The rows of a group lie close to one hidden flat surface of 11 dimensions, which may be shifted away from zero. Surfaces can cross.
Some rows, each with its group after it:
[  1   3  -1   0   9  10   1  -2  -1  -3 -27 -11   9 -12  -9 -11] => rof
[ -5   2   5   1  -5   7  -2  12   1 -11  -7   7   7  -8  -2   1] => rof
[-11  -6   8  -6  18 -10   0   5  -3  18  -7  -7   4   5   5 -13] => vep
[  8  16 -14  -1  11  -6  -9  -9   9  16  -5 -10 -15   6   9   0] => vep
[ -1 -12  -6  -6   0  -2  -4   3  -3  25 -28  -5   7   9 -18  -4] => rof
[ 7 -9  9  8 -9 -5  4 -2  2 -9  0 -5  9 -7 13 -2] => Gebo
[  6  10   8  -8  -3 -23 -15   8 -16   3 -32  14  -3  11 -14   0] => rof
[  4  12  -5  15   5   7  10  -7  -5  -8  12  -8 -23  12  -5  -6] => merop
[ -7   0   7 -15   6 -12  -4   2   6   5   1  10  10   6   0  -6] => vep
[ 11  -3   4   6  -3  11  12  13   2  -1 -12 -11   5   4 -10   5] => rof
[  8  15   5 -11  13  10 -13   0  -4  17   1 -14  -7  -3   5  -1] => rof
[  1  10  -4  22   7   7  -1   5  -6  17 -22 -23  -1  -9  26 -10] => Gebo
[ 21   5  14   2   7  -7   1   7   4  11  -4 -11  22   3   2  -1] => Gebo
[ -6  10  -1   0  13   5   9   5 -13  -9 -16   1   2  -8  -2  -4] => rof
[  9 -10  15   3 -19  -9 -12  19  13 -10   8  12  15  -5   0  18] => merop
[  1  15  -1   9  21  11  -4 -13   9  -9  16  -7  -4  -4 -16 -16] => merop
[ -8   4   0  -7 -10   7  -8 -11  20   1  -9  -8  -6   2  17 -22] => rof
[  1 -17  -3   2  -9  -7  -3 -14  15   5   5  -4   5   5  -2  -7] => merop
[-13  -4  -3  -7  -5 -11   7 -15   1 -28 -10  20   1  -1 -11 -14] => vep
[-16 -28  -4   2 -18  21   6  13  -3   5 -10  -3   8 -13   1   6] => Gebo
[ -3   2   6   8  -7  18  16   6  14  -3   5 -14   9  -5  35 -11] => rof
[ -3   0  13 -12  18  13  -7   8   7  22  27  -8  13  -4   2  -2] => merop
[ 12   2  13  -2  12  -5  -3  -8 -14   4 -11 -24 -10  -4  13  -8] => Gebo
[ 13   9   0  18  -4 -18  10   5   7  -9 -14   7  13  13  -4  -3] => rof
[-10  -3  -2  -5   4   8   0  -2  10  -4 -12  -8  -7  -4   2 -10] => vep
[ -8   8   8  -2   1  16  -1  18  -1  14 -24 -17  -8   3  19 -13] => Gebo
[ -8  20   3 -12  11  -2   2   1  17 -15 -25   1  -1  -1  14 -20] => vep
[-10  -1  -5   1   4  -8  -7  -1   6  17   0   3   4   5   7  -7] => vep
[ -7   5  -6   6  -9   8  -5  13 -12 -15  10  17 -18  -4 -10  20] => rof
[  3  -5  10   0   5   4   9  10   0   4   3 -11  15 -11  22   4] => merop
[  3   0  -2  11  -7   9   0  13  -1   7  -3   2  20 -11   5   9] => Gebo
[  6   1   7  -9   5   8  -1   8   8   6   0  -5   5   5 -12   2] => Gebo
[ -3  -4  -2   2   5   6  -7   2   0  10 -16  -9   8 -12  -1  -5] => merop
[ -2  -4   1  -1   2  -5  13  -3   6 -17  13   1   6 -16  30   8] => merop
[ 11  15  14  -9  11   3 -13   7 -13  -1  -1  -6 -16   1  -8   4] => merop
[ -9   4  -7  -8  10  -1 -19  -5   1  15  -4   6   6  -7  -9  -5] => rof
[ 11  11 -11  -1   1   1   8   5  23  -6   9  -2  -6   6  10  15] => vep
[  8   6  11   1  -4   0  -8   4   0   1 -12  -8  -6   5  -1  -6] => merop
[-4 -2 -2 -1  7  0  7 -2 -3 -1  8 -3 -5 -3 10  2] => merop
[ 7  9 -6  5 -2 -6  2 -1  6 -3  0  5  5  2  6  3] => vep
[ -9   0  12   3  11   0  -3   9  -9   8  -1  -1  10  -6   4 -10] => vep
[  5   3   9  -7   1  16   1  16  15 -10   9   6  19  -6 -17   9] => Gebo
[  4   0  -1   5 -10  22 -10  -3   2   2 -19 -24 -18  -9   7  -7] => merop
[-17  26 -14  21  -1  -9   0   5  -1   6 -10   9 -18  12  35 -14] => vep
[ -4 -11   7   4  -2  -4  11  13  10   8   2   0  19   8   4  -1] => Gebo
[-8 15  5  7  8  3 -1 25 -8 16  1  9 16 -6 23  4] => Gebo
[  2  13   9 -14  23 -11  -2   0  -5  11   9  -2   6  -1  18  -4] => merop
[ -2  -7  -3  -8  -2   7 -11   5  -4  16  -2  -1  -4   1 -15   9] => rof
[26 -3  5  3 -8  5  2  6 -4  7 15 -9  0  4 -8 24] => Gebo
[-10 -13   4   3   7  -5  10  -2  -7  -4   1  -7 -10   3   1  -7] => vep
[ 2 -4 -6  7 -7  2 -1 -6  3 -4 -2 -2  1 -6  0  0] => Gebo
[  5  11  -1  -5  -2   1  -1   3 -10  -1 -17   2  -1  -2   2   1] => vep
[-14  -1   1  20   3  21  22  28   8 -13  20   2   4  -4  11   9] => Gebo
[  8 -10  -5  -1   1   2 -18  -7   4  27  -3 -18   3 -11   5   6] => merop
[  3  -7   7   0 -11   8   3   5   8  -1 -11  -9   7  -1   4  -4] => rof
[ -6 -18  -7   6  -4 -21  13  -1   8  16  -5  -1   5  18  11  -3] => vep

New rows. What belongs after each?
[-10  -9 -16   7  -3   3  -4  -9   8   2   5   0  -5  -7   3   0] => merop
[-13  19  -7  -2  15  27 -12  18 -10  28  -4  -8  -8  -9  11   3] => rof
[ -8  -1  -8   2  -6   9  -2   0   8  -9  14   0 -10 -15  22  10] => merop
[-13   2  -8  -8  -6  10  10  14   9 -15  13  26   1   9 -21  11] => Gebo
[-13 -18   6   9  -6  -6   2  15  -8  21   3   2  22  -9  27   2] => Gebo
[-10 -14   4  -2 -20  -3 -16 -12   7   0  18   7 -10   5   0  -9] => vep
[15  5  4 15 -9 19 13 24  6 -6  3 -5 14 -3 -1 17] => Gebo
[ -3   0 -14  11  11  -2   1  -2   1  21   8  -5  -8  10  -2   1] => Gebo
[-12 -14  -3   3   5 -10   3  -4   4  10  -1  -1   4   5   0  -9] => vep
[11 13  3 14  6 -4  6 19  1  8  0  3 17  7  2  7] => rof
[-14  -5   7   1  -9  14  -5   2 -29  -7  -6  -1 -21  -7  -3  -5] => vep
[  6 -14   9   1 -23  11  -9   4   6   4   3  -6   7  -5   3   3] => vep
[  1  -7   2   1   6   5   4  -1 -12   2  -7 -12  -5  -6  -1   2] => Gebo
[  4  12 -10  16 -11  -3  -6  13   0  -2   2  14 -13  13 -11  15] => rof
[ -7   3  -3 -33   8 -10 -10 -11  -3   4   2  14 -12   9 -16   0] => vep
[ -7   4   0 -20   9  19 -10  12   1  11 -20  -3  10 -15  -7   1] => vep
[ -9 -19  20 -18  -1   6  -5  12  -6  12   1  -5  12 -10   6   0] => Gebo
[ 10   7  11  16   4   6   6  13   1  -4  15 -10   7  -7  18   7] => Gebo
[ 12   0 -25  20  -6  -9   7 -12  -2  -2  18   8  -9  10 -12  19] => Gebo
[  0  17 -14   0  -7   3   1  -1 -23  -5 -35  13   0  -7  -4   0] => vep
[-17   4   2   1   3   9  -5   1  11  -4 -12   2   3  -4   0 -21] => merop
[ -8  -6   3  -3   1   0   3   6 -12   8  -6  -2  -2  -1   9  -1] => Gebo
[  6  -5  -2   3   3 -22   5 -18   1   3 -10  -4   4  10   0 -14] => merop
[ -3 -11  -2  14  -3  13  11  -4   3 -33 -13  -2   1 -12 -26  -6] => merop
[  1   8  -2  -4   6  -3 -11   0   4  10   0   4   2   3  -8  -2] => rof
[ -5   6   3  -3  18   8  -3  -1  -4  13 -17 -14   5  -6  -2 -17] => merop
[ -2 -11   6   3 -23   1   0  11 -10  -1   9  10   7  -7  18  16] => Gebo
[ -9   4 -14  16  -3  18 -11  16  -6  25 -17 -11  -4 -12  16   6] => merop
[  8  -6   7  12   9  10  13  20  13   9  17 -10  19   3  -6  11] => Gebo
[ -9 -12   0   5  12  -5   1  -8   5  10  -7 -21 -12   4   8 -16] => vep
[-13  -2 -11   9   1  18  -7   4   4  13   6  -4  -7  -3  -5  -2] => merop
[  8  12  -9   5 -21  20  -1  21   5  11 -22   2   4   7  -3  11] => Gebo
[ -9  -6   7   3  -3  -8  -1  -6  13  -8  -6  -2   5   1   8 -20] => vep
[ -7  -8  -6   2  -4   9 -11   7  -5   9   8   6   6 -13  -5  13] => rof
[ -3   2  18   2 -19  -7  -8   0  14 -15   2  11  13   1  15 -18] => vep
[ 11  -9  -4   9   6  -4   6 -13  -4  21  21 -11  -6  22 -20  -1] => merop
[ -7   6  17 -14  11  -3   2  11  -2  -6  25   6  -9   7   9   2] => Gebo
[ 12  12  -1   6   1  -2   3   6 -10   2  -5   0   4   0   3   8] => Gebo
[ -6  -6  14 -17   4   4  13   9  -3  -4 -19 -10  -8  12  -6 -11] => Gebo
[  1   3  -1   1   2  -3 -11  -5  -5  10   8   1  -4   0  -1   1] => vep
[ -2 -17   9 -12 -13  -1 -12   0  -2  15   5  -1   4  -3   7   3] => Gebo
[  9   9   1  -1   0 -18  -4   3  -4   6  -4  19  29  -1  -2   5] => Gebo
[ -5   1  21   5   8  13  -3  31 -10  23   8 -13   5  -2  22   3] => vep
[-17  -3   8   1  -5  14  11  15   5 -13  -6  -2  -5  -3  15  -8] => Gebo
[-26 -23   1  -4 -15  12   6  20  -1   7   2  10   8  -5   8   4] => Gebo
[ 11 -11   9   4 -10  -2  -3  22 -16  14 -24  -8   5  -1  -3  16] => merop
[15 13  0 10  0 10  8 16 -6 -2  3 -1  4  1 -2 17] => Gebo
[  6  -1  -2   0  14  -2 -11  -9 -15  11  -4  -7  10 -19  -4   3] => Gebo
[ -7 -26   5  -2   8  -2  21   8  -9  10  -8 -11   8   5  -7   1] => Gebo
[-11 -18  -9   0   1  17  14  -6  -4   0  11 -11  -9  -7   3   4] => merop
[ 10  -6  -1 -10  -5   6  -6  -1   9  10 -21  -5  14   2 -23  -2] => Gebo
[  7  -4   3  -2  12  -4  12 -11  -7   2  10 -13  -3   3   5  -2] => merop
[-1 17 -2  3  1  8 -9 12  5 15 -8 -2 -3  6  8 -3] => rof
[  1  -3   3   5 -11  10   0  13  -2  -5   2   6  13 -12   5  11] => Gebo
